All groups share one centre, and each spreads out both ways along 8 directions, with some noise.
(in the rows, 128 means zero)
Some rows, each with its group after it:
[188  89 101 125 183 179 112 103 197 179 119 216 135 175 122 128 142 140
 117 173] => gan
[153 136 148 122 160 160 132  71 146  90 113 123 153 147 170 155 131 110
 133 132] => Novug
[106 150 121 136 148  95 111 167  91 122 129 108 114 104 133 127 150 152
  97 112] => Novug
[146 122  91 129 142 171 102 123 119 125  76 148 163 143 163 112 133 182
  95 117] => sabit
[156 141 175 100 186 101  84 116 135  97 122 147  98 170 107 175 167 104
 123  82] => gan
[139 175 143 139 219 172 137 109 118  89  98 117 159  97 187 155 146  97
  70 156] => godeb
[112 132 138 131 115 137  93 149 121  58  61 101 133 143 170 129  74 148
 123 112] => kita
[ 79 128 136  86 127  87 100 175  86  55 162  98  94 154 141 121 143 161
 143  98] => godeb
[141 136 156 160 122 125 132 130 122 138 103  47 160 100 146 191 136 117
 138 125] => godeb
[149 163  82 139 107 133  81 125  88 106 130  94 130  92 159 167 173 167
 120 122] => sesim
[148 136 142 157 104  92 118 102 136 155 108  76 134 116 147 183 123 136
 146 107] => kita
[144 166 118 130 179  78  87  99  88 158 177 144  97 133 125 129 180 146
  99  89] => sesim
[147 171 160 156 179 117 100 101 119 141 119 130 119 123 115 142 116  80
  90 111] => godeb
[106 152  93 165 164 169 153 138 104 126 112  97 178  78 211  93 102 154
  73 180] => gan
[ 96 124  81  93  71 110 114 155 110  83 157 148  85 126 128 104 142 178
 155 125] => sabit
[147 112 122 136 147 134 132 152 107 182  63 129 164 120 115 131 163 170
  85  84] => Kavus
[119 128 137 106 130 115  99 158 108 105  87 162 101 148  94 104 130 139
  99  74] => kita
[120 135  92 143 135  99 108 184 118 179 169 148  91 103  89 110 146 143
 105 159] => Novug
[135 170 114 126  89 110 152 120 112 117 122 131  99  46  99 161 186 113
 124 117] => Kavus
[123  98 149 123  69 146 131 171 171 116 116 122 115 129  70 152  98  79
 173 160] => sesim
[127 127 132 118 170 142 119  95 130  91 161 110 146 173 194 133 125 142
 144 146] => Novug
[140  80 109 130 129 167  86 171 156 179 148 155 134 179  90 110 103 130
 137 162] => Kavus
[154 122 146 159 143 170 120 130 156 146 139  81 159 121 131 183 121  80
 146 184] => kita
[170 122  92 148 110 163  74 129 150 169 151 142 129 135 102 157 137 124
 140 166] => sesim
[147 105 108 132 167  99 149 120 127 206 120 154 142 137 138 115 172 197
 107 100] => sabit
[137 154 102 136 205 133 146  85 135 140 195 151 124 118 181 115 153 129
 104 185] => sesim
[114 129  99 117 172 143  91 130 131  98 200 155 112 170 175  88 111 150
 124 182] => sabit
[144 124 163 129 133 139 124 157 114 131  49 107 149 115  99 173 157 120
 105  80] => godeb
[145 125  88 124 164 139 124 130 123 184 126 205 124 130 107  84 160 161
  79 125] => Kavus
[105 153  84 136 125 113 136 123 110 141 213 135 105  93 142  93 135 141
 125 172] => gan
[131 149 161 117 148 100 101 140 103 110  79 140 108 139  99 136 143 123
  96  63] => gan
[120 186 129 141 183 133 124 110 102  93 137 131 121  91 161 117 128  99
  77 147] => gan
[113 118 158 110 165 111 127 180  81 128 128  75 147 133 114 151 178 141
 113  83] => kita
[146 158 107 130 146 180 118 119 151 102 100 195 114  99 113 120 120  83
  93 169] => sesim
[111 164 119 123 183 110 109 113  98  80 108 148 117 138 185  96 124 158
  82 106] => kita
[132 132  86 132 104 132 121 169 127 157  92 186 103  83  79 109 140 140
  91 131] => Novug
[127 121 165 129 142 120 117 141 153 136 147 138 107 145  79 135 110  74
 138 136] => sesim
[129 111 138 121 109  69 102 146 112 165 141 123 104 158  85 133 144 160
 145  71] => kita
[155 119 107 141 157 124 115  99 117 192 153 116 153 148 151 139 165 177
 125 114] => sabit
[151 114 116 142  87 173 152 135 170 139  95 133 141  83 107 166 131 100
 144 173] => sesim
[123 109  89 121  71 154 132 201 102 149  87 119 144  80  90 130 170 165
 114 117] => Kavus
[148 131 187 157 182 148 105 140 136 138  76  87 160 138 122 173 108  75
 101 122] => sabit
[126 113 107 120  82 126 150 156 148 130 102 150 111  94 104 132 140 137
 137 139] => sabit
[158 146 140 158 162 120 112 103 132 178  88 151 138 132 114 130 120 117
  89 104] => godeb
[120 130 155 132 131 136  78 148 139  94 176  94 113 156 112 155  93  73
 153 166] => kita
[172 135 122 151 183 173 158  80 144 161  84 144 172 101 162 149 156 126
  92 150] => Novug
[138 116  90 132 127 122 135 136 123 172 175 124 129 111 124 130 172 161
 132 151] => Kavus
[144 114  98 151 133 134 140 126 136 205 161 133 144 115 128 115 135 144
 126 163] => gan
[132  94 114 130  59 171 137 176 157 120 137  73 146 100 109 181 134 113
 181 185] => kita
[107 129  95  99  91  91 125 149 110 109 147 157  83 112 112 108 155 172
 138 110] => sabit
[151 131 134 143 140 171 111 130 154 123  88 147 142 124 123 143 108  95
 109 154] => Kavus
[135  89 116 130 178 157 100 149 151 172 185 135 141 189 140 114 115 141
 133 179] => kita
[149 110 123 144 123 173 104 158 158 148  95 148 137 132  98 138  99 101
 116 164] => Novug
[ 73 173 146 118 148  63  87 153  65  82 208 100  71 144 124  99 117 110
 118 100] => gan
[117 113  85  85 126 114 139 150 122 114 197 157  95 126 115 117 193 169
 147 144] => godeb
[127 121 119  98 133 135 162 157  99 103  67 120 146  97 139 150 200 178
 106  90] => godeb
[127 107 135 122  85 117 107 151 137 126 160  95 112 142 100 164 126 117
 175 135] => Novug
[143 116 109 106 133 130 121  93 147 135 153 184 107 162 118 113 139 139
 141 125] => Novug
[ 89 138 105 103 123  79 164 152 118  93 171 134  85  88 147 115 157 155
 144 142] => sabit
[122 141 142 134 124 140 130 149 106  81  27  91 159 100 166 146 123 149
  96  94] => godeb
[144  95 151 101 107 116 106 116 138 129 113 147 117 189  98 136 126 139
 163  81] => Novug
[123 106 107 116 132  84 135 135 109 163 166 108 126 144 149 131 170 198
 143 103] => godeb
[144 149 142 132 213 115  94 107 120 156 147 180 109 171 120 102 132 115
  84 113] => Kavus
[120 152  92 107 140 117 120 119 116 108 148 194  87 120 125  92 147 149
 105 131] => sesim
[120 164  75 116  98 143 131 129 114  62 114 158 107  67 155 120 153 147
 109 154] => sesim
[139 112  78 132 122 171 141 157 129 158 109 151 150  96 133 115 154 168
 105 161] => Kavus
[103 126  71 124  77 115 132 154 120 134 179 151  97 106 118  84 123 155
 142 158] => gan
[119 116 153 113 120 100  92 153 128 106 168  85 111 164 120 167 131 126
 169 123] => gan
[147 126 150 148 174 149 104 160 105 179  85 121 154 134  90 138 145 117
  72  96] => Kavus
[115 100 124 119 111  96 118 162 141 139 179 113 101 152 111 136 128 142
 166 138] => sabit

New rows, each followed by its group:
[149 110 158 113 103 133  97 157 143 114  63 141 112 147  70 168 130 111
 137  87] => gan
[130  89 149 132 178  85 117 151 116 191 126 105 147 184 136 128 141 185
 121  84] => sabit
[140 175 108 151 163 183 128 111 141 109 121 156 137  82 146 121 112  76
  84 193] => gan
[141 155 121 116 149 127 139 106 109 116  61 173 122  99 133 119 163 150
  81  83] => Novug
[150 118 108 123 139 118 164 131 154 189  70 218 111 103  86 100 158 149
  88 111] => sabit
[111 106 133  92 181 143  93 170 125  93 172 145 112 187 123 113 138 135
 123 142] => godeb
[ 83 111 135  97 134  89  83 177  95  78 178 100  97 185 142 115 121 166
 149 107] => godeb
[147 130 109 118 169 165 110 112 163 101 151 170 119 147 148 136 134 116
 126 182] => gan
[123 138 113 135  92 159 104 141 145  85 109 141 116 111 123 129  93 103
 129 167] => godeb
[142 127  90 143 126 140 134 126 137 183 136 176 123 108 107  98 131 142
 111 152] => gan
[134 152 158 148 131  43  95  97 116 152 191  76  93 143 123 170 136 121
 161  93] => kita
[128  90 130  98  59 123  97 152 146 106 117 154  97 174  73 132 111 133
 175  98] => Novug
[ 88 108 139 104 148 100 182 143 144 106 154 137 109 132 147  98 124 134
 143 146] => sesim
[102 156 131 147  95 139 123 170  95  94  80  98 134  78 118 116  95 104
  95 122] => gan
[123 114 129 138 107 137 114 203  89 155 133  43 159 108 103 164 160 137
 129 128] => Kavus
[110 104 151  98 138 142 115 206  95 104  91 110 139 146  98 127 150 141
 110  86] => kita
[167  93 100  98 138 135 116 110 184 143 157 187 106 162 119 158 175 154
 165 154] => gan
[105 160 149 114 139 110 122 154 124  70 120 148  84 109 109 125 120  87
 112 132] => sabit
[133 139 106 152 189 188 112 169 104 163 168 105 165 108 133 127 159 114
  79 189] => Kavus
[140 111 160 128 179 137 146 154 110 140 105  47 180 120 157 196 189 146
 124 114] => godeb
[ 94 126 132  89 190 151 116 191  94  88 203 121 119 148 113 113 172 109
 108 155] => kita
[181 157 146 154 203 140 103  81 108 181  96 133 157 132 128 155 165 121
  70  88] => sabit
[130 117 128 100 118 124 107 141 139  80 129 126 108 146 133 162 150 143
 153 126] => gan
[152 125 157 110 170 111  96 127 130 123  86 155 117 169 107 156 154 132
 113  78] => gan
[ 89 119 131 110 109  82 146 172 110  89 159  62 121 114 163 153 146 166
 163 127] => sabit
[129 141 106 127 129 168 126 131 145  71 118 129 130 100 164 144 127 113
 125 181] => gan
[135 116 148 161 128 157  95 182 147 155 135  72 143 128 104 174  99  84
 139 176] => Novug
[150 111 106 163 109 129 109  99 168 160 131 113 144 146 176 149  90 158
 157 164] => kita
[129  81  79 105 130 143 132 145 150 119 129 146 139 161 182 118 145 217
 146 147] => gan
[101 148 112 141  83  99 146 154  91 131 136  85 122  77 127 125 136 143
 128 119] => gan
[132 145 127 126 227 133  90 143  98 161 131 171 130 166 125  83 139 138
  50 108] => Kavus
[141 147 102 117 182 128 137 100 127 116 126 176 122 115 164 120 172 159
  96 132] => gan
[154 129 136 174 130  75 106  76 149 183 159  71 137 147 176 174 105 153
 165 128] => kita
[123 134  90 105  84 155 152 157 127  92 136 141 111  70 110 137 171 127
 134 160] => kita
[149 117 134 128 165 122 154  92 121 145 105  93 178 137 195 154 167 184
 126 102] => Novug
[113 146  86 154 139 187 143 135 132 112 134 125 157  84 183 100  96 121
 100 215] => gan
[ 95 140  90 115 123 137 127 179  82  90 154  90 131  92 159 122 162 166
 114 150] => Kavus
[119 126 143 109 212 116 118 155  88 145 149 144 130 163 123 106 172 149
  81 100] => kita
[148 115 114 122 168 152 131 116 148 111 116 135 148 137 178 153 156 160
 130 151] => gan
[118 163 103 136 226 161 118 146  76 124 133 136 154 111 178  92 162 154
  41 146] => Kavus
[142 141 113 162 128 132 120 162 140 174 157 100 127  77 100 163 142  98
 122 181] => Novug
[100 124 163 112 180 100 187 138 131 112 102 143 126 130 147 103 125 132
 106 111] => sesim
[138 131 162 117 190 116  81 124 134 108 166 120 109 182 129 157 135 102
 136 129] => gan
[130 141 156 181 165 158  99 193 123 142 100  44 167  95 136 179 102  83
  98 177] => Novug
[124  90 103 146  76 139 124 164 144 184 153 107 139 126 102 119 105 140
 156 163] => gan
[129 116 123 118 120 167  99 180 120 105  30 178 130 136  93  99 107 138
  81  96] => Kavus
[120  81 143 142 162 138 160 172 136 146  55  79 190 134 184 144 121 182
 114 124] => sabit
[110 119 110 117  94 121 166 162 129 102  80 128 125  82 137 133 149 162
 130 126] => sabit
[122 153 109 136 151 135 147 162  68 141  86  98 159  66 140 135 195 163
  68  98] => Kavus
[115 118 173 144 151  94  88 161 106 157 147  75 134 175 108 138 108 122
 129  96] => gan
[112 113 106 133  97 127 127 163 115 131 119 102 138 117 141 119 120 162
 133 131] => gan
[121 102 123 119 135 113 137 164  96 140  72 109 155 136 145 127 159 201
 110  72] => kita
[142  90 102 123  77 177 110 185 147 157  84 154 137 126  71 126 121 135
 127 143] => Kavus
[128  95  79 113 128 184 135 145 158  80 108 142 150 135 201 129 125 183
 141 188] => gan
[129  75  94 115 179 148 144 158 127 185 180 120 164 162 159 113 173 196
 130 162] => kita
[170 157 115 146 194 157 119  78 124 164  97 181 147 119 139 126 154 124
  66 120] => sabit
[146 139  91 135  64 143 155 122 150 122 111 124 126  55 122 165 156 124
 149 164] => kita
[ 89 108  90  92  94 144 151 194  97  66 115 110 136 104 159 119 167 197
 129 127] => kita
[136 114 104 145 180 167 137 134 131 138 126 102 177 127 200 131 133 166
 108 172] => Kavus
[145  77 119 135 128 120 150 138 146 206 111 119 159 149 130 137 147 180
 140 116] => sesim
[130 122 126 120 138  50 103 119 108 174 158 142  94 165 113 115 147 174
 131  67] => kita
[137 172  99 169  97  83  85  77 143 161 183 162  79 118 121 103  72 106
 135 156] => godeb
[154 138 131 164 116 149  91  97 166 120  63 141 132 126 149 146  68 105
 125 143] => kita
[144 122 111 121 101 154 106 166 133 145  62 190 116 115  56 113 131 122
  96 107] => Kavus
[114 144  93 114 158 111  80 129 109 112 203 157  90 164 148  98 138 159
 124 141] => sesim
[139 125 113 126 194 125 110 109 139 160 154 173 119 164 142 101 133 147
 103 137] => Kavus
[103 121 129 125 173 134  85 188  86 122 159  83 140 160 144 114 127 148
 106 127] => Kavus
[ 92 146 136 123 175 118 125 144 120  64 182  91 117 125 185 133 115 120
 132 175] => sabit
[129 120 132 157 184 124 107 179 111 177  94 105 153 127 135 130 126 148
  80 124] => Novug
[146 140 147 129 212 156 126 138 109 147  73 162 149 132 115 121 157 119
  55 103] => kita
[122 164 164 140 138  88  79 122 121 117 186  97  94 141 103 155 111  70
 141 128] => godeb
[127 163  99 156 151 164 114 185 121 130  63 164 122  57 111 110 119 109
  50 165] => Novug
[110 155 146 136 138  78 110 144  82 147 148  98 113 116 111 121 134 126
 104  86] => gan
[146 135 120 149 103 167 145 167 111 150  82  76 168  54 109 182 176 113
 105 137] => Kavus
[115 106 101 116  92 151  98 184 140 112  94 168 108 136 100 102 100 143
 124 138] => Novug
[139 126  82 140 140 126 171 116 116 173 102 141 154  86 169 110 168 195
  96 124] => gan
[117 119 111 129  50  96 108 139 143 103 151  90 104 123 135 151 111 148
 189 141] => kita
[174 151 104 154 190 145  53 101 114 180 163 144 132 158 134 141 147 145
  93 138] => sesim
[109  98 118 122 181 133 125 145 138 122 178 112 147 186 192 103 104 168
 136 171] => sesim
[169 143 162 147 148 136 122 109 145 157 102 117 135 106 100 194 162  88
 121 123] => gan
[119 119 115 144 222 153 108 149 105 157 181  86 170 162 194 115 135 165
  95 169] => Kavus
[138 107  86 100  94 161 169 156 134 119  70 162 133  76 118 141 188 166
 120 126] => godeb
[135 146 155 167 131 100  73  96 141 111 115  81 123 157 173 163  59 115
 149 128] => kita
[ 93 149 113 119  78 159 111 174 116  44 100 125 110  96 128 111  86 107
 124 152] => gan
[151  62 105 115 123 100 115 139 153 204 185 132 126 188 117 137 158 189
 176 127] => gan
[157 159 116 156 122  73 122  62 146 168 190 124  97 107 142 159 141 122
 156 142] => kita
[142 124 154 117 150 125 101  91 143 120 165 128 122 180 127 148 125 102
 154 123] => Novug
[147 144 123 108 117 129 132  76 147 103 163 161 102 124 121 144 157 104
 155 138] => Novug
[139 102 115 127  72 128 112 159 148 167 123 146 111 131  65 130 123 129
 150 127] => gan
[136 149  77 141 103 163 147 103 160  94 158 131 126  69 176 147 129 115
 145 218] => kita
[133 107  96 160 158 145 136 125 141 194 189  98 161 135 174 120 122 155
 135 192] => gan
